Each cloud of rows lies close to a flat space through zero, with a little noise off it, and is much wider in some directions of that space than in others. After each cloud: how many dimensions does that space have?
In the rows, zero is written as 128.

[[101  90  88 118 123  87 100 146  80  90 119 138 173 100  89 150 162 158
   57 133]
 [ 97  88 104 125 162 125 139 103 131  79 116 153 137  96  91 122  83 150
  139 206]
 [118  87  94 124 202 185  68  93 147  96 120 105 136 118 127  67 103 123
  103 171]
 [142 143  92 148  87  90 106 146  94 118 112 153 139  79 113 116 186 104
  101 118]
 [113  80  77 131 140 119 174 164 173  57 179 155 122 157 125 127 104 134
  135 188]
 [125  95 111 154 164 155  87 158 165  56 115 137 129 163 128  90 123 100
  116 187]
 [114 101 157 107 170 170  98  65 128 197 141  93 132 145 147 160  76 175
  114  68]
 [177 156  94 121 162 104  89  64 144 159 140 165 135  39 151  95  73 149
  164  98]
 [148 150 132 114 124  68 145 133 125 139 146 178 141  99 126 159  94 160
  147 122]
 [ 97  87 120 163 172 153 109  47 136 129 134 129 131 176 148 151  33 110
  169 143]
 [130  60  18 151 129 130 100  93 180  94 172 131 110  67 145  93 122 129
  132  83]
 [ 98  97 117 184  84 186  91 141  87 122  89 143 107 140 109 134 191  88
   47 202]
 [153 187 154 219  77 145  80 105 119  90  54 167  60  88 125 139 116 122
  145 176]
 [115 106  86 123 161  95 126  71 107  97 162  92 141 137 146 148  72 161
  139  92]
 [144 161 167 148  88 176 103 112  97 190  79 163  88  70 109 147 152 143
   88 163]
 [143 101 125 101 173 138 149 180 194 148 186 152 156 193 161  97 112  83
  153 138]
 [117 120 115 135  92 142 109  85 128 140 104 103  90  53 113 158 135 196
  117  65]
 [105 144 161 160  84 194 118  96  60 181  68 107 104 124 114 130 182  84
   90 166]
 [111  74 113 160 106 125  93 152 164 152 121 166 148 132 119 142 158  91
  125  84]
 [146 134 101 122 156  99  99  78 110 132 158 113 143 109 152 132  89 165
  125  81]
 [126 101 125  88 171 159 150 118 143 151 199  73 132 186 168 125 103 150
  113  98]
 [101  86 149 129 151 123 112 188 113 126 150 151 184 240 131 165 136  98
   69 171]
 [126 123 106 164  69  99 139 158  97 151 162 160 137 163 145 161 169  83
  106 117]
 [150 152 201 125 107 174 121 171 150 209 107 149 115 152 133 138 160 111
  113 118]]

11

[[147  84 147 133  98 139 138 106 155 177 129 105 165 137 116 156 139 156
  134 111]
 [102 144 126 110 158 125 109 129 129 105 136 131  99 127 115 126 115 112
  126 149]
 [159 148 119 110 142  79  96 128  76 135  82 179 121 121 113  56 120 123
  127 164]
 [125 164 116  82 170 111  68 154 115  97 128 176  99 150 111  47  77 113
  137 184]
 [146 110 135  84 109 140  93 115 151 179 146  80 159 164  93 149 111 159
  145 133]
 [101 128 149 151 130 134 169  98 130 144  98 116  88 116  92 200 167 167
  123 112]
 [ 83 149 134 139 121 167 140 147 162  98 146 146  75 155 130 130 113 147
  136 125]
 [158 128 114 148 148 102 145 103 100 126 133 103 148  84 149 153 157  82
  105 113]
 [ 93 162 132 105 144 118 107 150 102 113  81 186  66 141  99  87 118 164
  139 162]
 [152  90 146 119 142 145 111  92 197 151 206  79 175 148 126 148  99 106
  124 133]
 [ 74  80 179 139 142 152 132 158 164 102 112 179 144 135 122  78 113 152
  165 152]
 [157 164  98 146  92 111 149 129  72 137  90 148  91 119 143 122 155 138
  109 100]
 [114 187 104  62 177  98  51 150  89 102 116 170  67 154  88  61  83 118
  132 191]
 [185 146  97 140 132  98 136  72 110 153 157  96 125 107 133 176 148  91
   84 105]
 [172 116 125  96  93 143  93  99 154 185 161  59 163 164 107 172 112 148
  128 106]
 [ 96 142 129  65 152 143  60 177 149  93 153 120 135 163 121  82  72 118
  161 170]
 [ 99 109 140 131 117 165 126 164 172 101 151 124 152 144 149 114 106 131
  150 122]
 [140 102 137 151 120 150 137 112 183 132 184 124 155 140 155 124 114 110
  124 116]
 [ 99 106 145 146 147 126 161 150 115  99 100 128 155  83 150 138 154 113
  135 126]
 [117  94 147 104 142 149 104 128 177 136 165  94 170 142 110 143 104 123
  143 143]
 [143 117 121 128 137 140 101 132 169 108 192 108 171 142 167 102  97  78
  128 130]
 [126  88 151 135 109 143 134 144 151 133 133 119 185 125 149 121 127 130
  150 118]
 [121  81 154 154  80 159 163 134 166 151 127 110 180 132 142 149 144 160
  145  90]
 [119 142 124 114 121 129 122 142 120 131 111 141 103 139 116 121 125 144
  133 134]]

7

[[114 141  92 111  88 140 102 121 106 124 145 164 124 106 151  98 112 142
  123  86]
 [120 102  88 109 133 123 121 117 118 139 124 164 150 100 129 136 161 151
  154 115]
 [145 136 158 131 163 150 158 147 165 126 134 107 121 126 126 139 161 132
   87 113]
 [128 106 104 126 105  91 112 127 145 145 101 163 152 144 131  97  86 120
  121 116]
 [116 140 120 104 122 158 125 137 116 111 153 141 101 102 144  96 139 149
  100 111]
 [134  94 126 120 130 121 143 112 128 140 131 118 140 147 149 135 140 131
  153 137]
 [142 142 119 165 158 171 118 169 149 105 119 191 127  31 103 125 141 193
   73  37]
 [115 135 102 117 126 153 127 143 139 116 126 158 107  76 122 105 149 163
   96  87]
 [115  81  89  92 133 117 122 131 120 136 123 170 125 120 158  68 120 152
  117 117]
 [136 129 149 148  94 142 122 116 110 117 147 115 133 135 141 140 105 135
  155 133]
 [117 130 128 141 124 131 131 118 108 127 128  97 103 139 143 126 112 120
  141 128]
 [102 109  99 115  86  95 103 110  99 133 110 140 120 147 133  90  78 114
  160 161]
 [149 113 157 125 168 128 148 125 129 136 142 105 150 152 133 162 160 119
  143 154]
 [130  92 128 194  96 101  96 114  97 115  83 151 155 106  84 151  61 154
  209 164]
 [132 124 123 126 115 119 121 107 104 139 145 124 147 156 155 142 124 113
  156 125]
 [136 137 148 148 147 126 125 143 132 121 119 126 130 123 108 138 119 125
  119 134]
 [ 94  72  69  85  63  92 104  96  90 145 122 156 120 160 182  45  65 128
  162 141]
 [136 186 183 159 134 160 140 157 155 101 136  85  91 122  97 141 122 116
   78 127]
 [135 168 151 122 124 165 144 139 148 117 158 107 106 124 141 128 147 125
   83  96]
 [146 130 165 168 193 122 130 166 145 117  96 132 130 104  77 147 125 135
  103 141]
 [130 104 144 123 148 109 122 126 100 127 129 121 136 155 129 124 109 116
  154 182]
 [137 139 161 162 131 109 128 129 136 126 106 100 136 150  91 160 107 104
  146 168]
 [143  83 128 141 154 114 134 126 132 138 110 146 159 121 124 143 132 148
  153 134]
 [119 102  85  98  66  88  99  99 115 149 127 167 158 166 167  84  80 112
  150 124]]

9

[[125 168 119 103 121 109 118 151 143 115 141 159  97 127 137 134 122 145
  124  85]
 [131  52 171 133 134 162 116 110  83 142  96 117 170 128  92 128 132  77
  131 193]
 [122 103 136 112 118 150 105 110 110 118 122 150 139 106 121 126 131  70
  154 147]
 [126  69 164 153  93 156 170 116 111 167 123  82 161 179 116 149 140 143
  139 218]
 [119  87 133 149 116 134 154 113 136 160 129 107 154 161 116 140 121 136
  126 183]
 [132  70 174 132 128 144 154 117 114 151 114 104 144 160  75 145 130 128
  122 191]
 [121  90 128 163 124 120 151 135 133 173 123 100 164 173 130 136 112 163
  101 172]
 [130  95 137 165 128 136 165 115 129 158 124  79 154 157 119 132 131 154
  119 175]
 [133 120 126 156 125 138 133 125 111 137 121  97 152 132 153 118 139 138
  127 143]
 [125 199 115  83 111 105 147 133 180  97 167 162  53 127 117 149 131 154
  147  75]
 [142 179 107 142 153 108 132 142 138 112 133 109 108 113 151 112 134 168
  109  70]
 [130 147 136 119 124 114 149 142 144 130 139 126 104 150 115 141 126 164
  118 118]
 [132  91 146 143 134 148 131 113 106 138 113 107 153 129 115 124 134 110
  130 164]
 [116 188  88 107 106 109 121 138 164 108 158 164  92 118 163 130 123 138
  145  79]
 [134 130 151 104 132 135 129 123 126 113 127 138 106 120  98 135 135 115
  136 125]
 [139 134 117 153 153 132 131 113 120 121 120  99 137 106 139 109 138 127
  124 116]
 [125  79 143 128 133 157 101 106  94 130 105 135 161 105 116 117 129  63
  142 163]
 [128  84 140 159 129 136 139 129 109 158 113  97 168 152 129 128 126 138
  113 173]
 [118  56 157 114 118 163  97 106  88 136 102 151 168 115 104 130 125  47
  149 189]
 [133 164 122 116 134 118 130 135 139 110 137 133  99 118 129 128 134 143
  127  91]
 [133 110 129 143 143 143 101 121  95 124 107 120 157 103 143 107 133  94
  128 131]
 [114 158  95 108 108 121 102 132 143 113 143 171 116 109 163 126 121 107
  148  97]
 [126 124 126 158 117 117 172 135 147 159 138  88 136 175 132 141 125 188
  112 154]
 [139 116 125 165 149 133 128 126 107 138 111  89 157 124 144 110 134 139
  111 133]]

6

[[157  94  65  94 117 137 118 158 166  83  90 107 119 105 122 143 119 123
  138 124]
 [124  78 115 101 126 116 142 162  81 133  91  99 152 132 102 118 132  48
   79 100]
 [ 95 161 180 136 115 160 170 106  59 154 140 140 104 151 124 126 136  78
  117 148]
 [172  82 104 149 177  77  79 114  79 145  58  88 139 146 126 164 105 138
   76 132]
 [106 102 107  98 180 134 111 152  97  79  85 118 133 130 155  95 129  61
  142 148]
 [118 111  85 127  80  97 132 153 137 137 118 140 121 146 148  77 123 128
  145 129]
 [120 155 123 110  99 142 180 155 162 135 131 169 152 140 118 114 141  90
  114 103]
 [122 112 140 106 123 131 129 128 137 180 159 117 137  77 107 167 167 145
  101 121]
 [117 117 103 153  50 133 190 150 192 128 124  78  85 197 116 113 102 159
  120 145]
 [126 127 164  89  90 138 103 102 144 129 114 108 141  57  89  90 133  74
  133 115]
 [129 124 113 136 148 129 195  42 136 104 126 200 122 154 125 128 129 130
  110 145]
 [109 177 104 136 125 175 139 161 151 169 166 184 127 161 137 127 116 105
  138  94]
 [138 141 154 133 121 143 144 107 223  89 138 133 164  90 102 153 123 102
   83  96]
 [118 126 137 150  99 152 126 111 165 134 141 107  55 145 169 201 138 144
   82 180]
 [118 145 122 105 101 157 118  87 205 181 113  98  48 147 146 154 167 230
  148 234]
 [123 120 113 113 103 123 184  90 196 119 103 142 117 126 120 134 152 127
   95 160]
 [122 204 204 136 146 110 151 114 152 175 129 163 179 153 135 116 159 129
  100 140]
 [150 126 117 122 137 143  28 108  57 129 130 145 106  37 140 164 116 104
  156 118]
 [155  95  91 131  96  80 193 154 140  78  97 113 169 102  84 117 122 122
  123  94]
 [162 138 134 119 157 125 124 101 124  96 113 138 161  58  94 150 132 119
  139 110]
 [178 116 140 107 144 103 152 120 115  73  67 118 164 181 107 110 111 130
  107 114]
 [107 138 112 134 133 136 152 156 102  78 115 144 117 102 162 138 136  64
  137 142]
 [132  64  91 108 134 114 177 112  93  84 119 161 102 195 142 112 128 143
  119 142]
 [150 139 151 128 120  98  72 126 116 171 138 136 118 107 162 167 153 178
  123 154]]

14

[[113 130 104 118 159 102 146 135 100 140 104 111 113 145 100  80 120 150
  106 106]
 [157 123 146 116 131 130 127 114 125 111  98 140 114 113 122 140 133 127
   96 118]
 [ 53 112 102 106 132  96 143 153 129 161 157  97 162 154 110  56  76 153
  119 116]
 [139 129 143 133 111 142 117 125 143 119 141 139 138 120 142 159 137 116
  143 143]
 [122 145 112 124 155 120 130 136 119 137 130 112 130 136 117 108 134 143
  130 124]
 [139 128 143 149  93 152 112 126 156 118 153 141 139 117 153 173 139 102
  160 153]
 [155 143 119 139 145 128 135 117 108 121 103 131  96 129 123 134 149 124
  133 120]
 [101 122 119 131 117 125 126 136 136 140 148 120 142 136 132 115 114 126
  142 131]
 [100 112 119 125 125 113 134 136 121 141 127 120 131 143 121  99 106 132
  123 119]
 [132 136 114 139 136 126 132 128 118 132 129 128 120 134 128 129 138 128
  146 129]
 [100 112 122 126 114 116 136 131 123 139 128 127 134 138 127 107 106 130
  122 119]
 [168 135 162 116 132 145 122 113 143 108 111 144 127 100 131 164 147 124
   98 130]
 [134 158 117 130 147 133 122 134 135 130 148 120 140 124 126 132 149 134
  146 136]
 [131 140 117 115 158 115 135 130 116 130 112 118 120 130 112 107 133 145
  108 116]
 [160 151 134 157 116 156 111 119 143 115 148 139 130 114 150 183 163 104
  176 156]
 [128 121 152 128 100 153 112 131 163 118 157 139 155 113 148 163 124 114
  138 149]
 [143 127 136 146 105 147 120 123 141 119 140 141 127 119 146 162 139 107
  153 146]
 [ 99 130 100 138 129 117 135 139 119 144 149 114 135 144 126 103 113 133
  149 129]
 [ 95 128 119 108 145 116 131 144 130 145 140 108 153 138 113  90 108 151
  114 123]
 [ 89 115 122 127 112 123 129 143 142 144 158 119 157 135 132 111 100 128
  141 132]
 [ 93 129 109 143 117 128 126 145 143 144 167 115 150 144 135 118 112 125
  165 139]
 [191 154 140 162 118 161 111 108 135 104 127 153 108 107 153 197 183 101
  172 154]
 [183 132 160 144 107 160 114 105 140 100 117 159 113 100 152 195 162 102
  139 143]
 [ 91 121 111 142 110 129 129 142 136 145 159 119 146 144 136 113 108 123
  156 137]]

4

[[122 131 127 154 154 141 123 124 116 130 154 139 160 121 120 124 107 117
   96 126]
 [121 121 136 130 132 134 112 121 126 114 146 113 150 104 130 122 104 146
  105 124]
 [144 134 148 107  89 117 156 157 132 143 106 121 114 129 129 131 136 123
  120  96]
 [125 142 110 102 122 153 152 116 136  79 106 133 113 134 104 140 146 172
  170 188]
 [132 119 164 127 114 130 135 154 126 117 118 131 114 105 116 130 111 139
  100 111]
 [136 127 116 147 144  97 112 133 133 180 137 141 138 127 131 108 148  91
  139 129]
 [121 142 128 138 136 151 135 133 124 109 128 147 125 124 108 138 133 135
  120 151]
 [166 120 155 160  89 124  92 169 145 177  85 154  82  94 131 132 136 110
   92  91]
 [ 89 121 110  90 143 110 144 111 120 105 132 110 116 162 131 117 155 105
  188 135]
 [ 87 165 143  69  89 134 144 145 137  73 125  88  86 110 115 151 182 172
  147 156]
 [118 122 104  54 101 119 168  95 138  83  97  87  91 185 150 143 153 159
  216 147]
 [124 118 144 121 145 106 150 133 121 121 130 132 110 152 130 136 129 124
  141 130]
 [150 122 145 123  94 108 134 153 132 166 115 120 132 117 137 114 121 106
  107  79]
 [151 135  99 125 126 101 145 116 132 177 132 122 157 161 150 118 137 103
  150 118]
 [168 128 110 161 112 106 109 134 134 220 126 135 158 136 158 111 127  72
  103  73]
 [112 211 133 143 125 153 140 163 131 121 164 140 147  86  88 155 181 158
   79 191]
 [130 115 110 118 126 167 137  94 127  80 107 129 116 155 133 146 105 160
  151 143]
 [121 113  99 120 158 109 127  82 123 130 157 103 159 166 160 123 112 127
  156 130]
 [125 123 106 106 118 138 139 103 128 115 122 109 143 149 141 125 119 133
  151 120]
 [130 167 157 169 139 142 123 162 123 135 158 150 143  88 105 149 131 142
   53 148]
 [134 153 104 103 108 139 169 125 131 122 111 127 129 158 124 136 152 130
  158 141]
 [148 130 103 139 121 151 133 116 132 133 110 146 141 135 123 124 121 127
  138 139]
 [ 96 167  65 110 153 134 153  90 119 128 170 108 188 172 133 119 160 105
  169 156]
 [193 116 110 180 121 115 131 139 127 229 112 164 172 148 149 106  99  61
   97  67]]

9

[[110 155 145 168  62  89 140 109 148  93 152 150 111 111 123 108 203 138
   79 125]
 [135 165 160  87 132 116  82 138 136 131 174 154 154 157 126 150 106 149
  140 113]
 [125 141  51 135 179 181 109 121 111 145 108 100  86 132 113 109  84 123
  148 144]
 [143 131 112 153 129 152 141 123  84 125  84  96 111 158  88 143 111 154
  149 150]
 [ 91  37 117 155 107  55 143 189 120 131 152  99 118 145 156 102 122 149
  148 173]
 [114 146  72 133  82 189 165 177  92 140 144 132 112 188  76 163 128 165
  167 140]
 [143  98 101  95  91  88 147 165 120 124 173 118 120 121 163 138 149 148
  134 178]
 [154 102 136 144 187 117  91 127  77 134 112  85 175 145 110 123 121 137
  124  58]
 [ 83  93 154 162 118  87 132 131 144 137  96 152 106 124 113 100 107 124
  130 164]
 [132 144 158 100 100 124 133 141 127 137 137 113 216 145 128 171 144 134
  140  94]
 [141 129  74 159 202 222 142  95 104 143  53  60 126 123 118 119  95  90
  146  91]
 [170 128 168  76 131 129 105 169  90 142 174 155 182 176 111 179 114 160
  152  85]
 [155  79 138 150 135  87 141 121 109 118 118 156  79  95 131  97 152 124
   93 133]
 [168 185 209 120 114 147  87 130  91  95 149 148 149 212  75 185 113 189
  146  87]
 [227  80  92  80 119  76 143 162  48 114 182 156  62 113 138 136 168 175
   98 164]
 [180 144 110 123 146 108  89 133  59 123 152 141 119 144  83 130 151 171
  100  95]
 [177 143 150  74 143 102 101 112 131 120 157  95 202 109 173 153 151 124
  116  92]
 [119 150 124 242 194 176 128  24 151  87  31  58 100  71 129  56 163  64
   70  58]
 [ 70  93 120 172  97  75 137 148 141 132 124 132 108 125 117  96 136 134
  126 172]
 [104 163  81 157 176 202 107 113 112 152  90 135  92 155  69 113  80 125
  150 120]
 [ 74 121 112 143 119 137 140 133 176 132 139 128 122 115 152 108 127 102
  133 135]
 [138 158 135 164 174 153 106  70 130 119  98 116 157  94 116 101 161  93
   81  35]
 [144 140 175 124 113 108 134  94 146 111 106 150 121 103 135 134 140 120
  112 148]
 [115 113  94 148 121  95 142 108 119 149  81 123 133  83 110 108 148 115
  106 157]]

10

[[118 130 169 135 145 134 111 111 143 111  97 132 103 164 131  88 119 122
  140 140]
 [142  49 125 115 102 129 160  85 155  89 107 158 150 132 153 145 134 111
   90  97]
 [142 133 152 147 115 112 160 142 143 137 140 118 114 113 115 136  98 170
  125 112]
 [174 110 127 119  97 124 206 137  96 101 117 125 154  96  90 118 176 171
  123 146]
 [122 129 170 156 131 106 138 160 140 115 128 116  92 104 131  98  91 151
  106 126]
 [113 180 145 161 123  99 162 172 151 160 190  96  81 129  93 127  96 184
  158 100]
 [142 195 154 102 144  88 189 118 178 134 115 119  88 164 104 128 136 159
  160 133]
 [171 147 143 109 129 105 160 138 167  88 115  86 107 156 115  90 120 162
  142 107]
 [139 127 139 143 148 151 102 123  95 110  92 120 142 128 171  90 131 142
  132 115]
 [155 188 107 125 120 137 173 139 116 124 152 144 142 112 107 114 144 121
  130 170]
 [ 81 104 134 152 102 139 153 135 121 159 177 158 109 109 110 174 140 122
  120 127]
 [124 133 127 112 116 113 167 137 157 109 102 158 137 141 178 165 117 137
  120 127]
 [120  87 156  99 129 149  99 123  99 172 129 179 123 116 134 188 118 119
   99 132]
 [122 172 141 119 153 125 101  89 125 163  75 136 146 139 164 114 134 168
  121 119]
 [190 217  92  97 106 180 233  86 181  95 119 112 128 159  56  72 212 180
  151 170]
 [115  18 147 106 107 165 106 147 162  95 137  97 119 145 166 175 103 102
  153  43]
 [132  87 112 113 105 148 120 112 101 169 164 146 112 144 125 243 141 136
  132 132]
 [134  69 111 150 106 160 142 109 131 100 131 133 121 139  88 124 155 132
  126 143]
 [100 175 144 130 129  95 137 166  72 217 187 156 120  75 120 179 117 156
  108 122]
 [158 200 108 137 185 150 133 178 162 161 164 106 103  87 110 110  71 138
  161  91]
 [ 96  99 158 112 120 139 132 140 110 185 156 172  94 148  96 218 126 134
  158 134]
 [114 117 125 152 150 158  88 147 109 119 119 133 116 147 132  74 122 150
  130 112]
 [117  98  96 110  86 176  92 158  81 166 193 120 142 155  62 166 155 141
  166 128]
 [127  96 110 120 148 165  68  86 102 139  91 159 169 107 188 135 130  99
   83 119]]

16
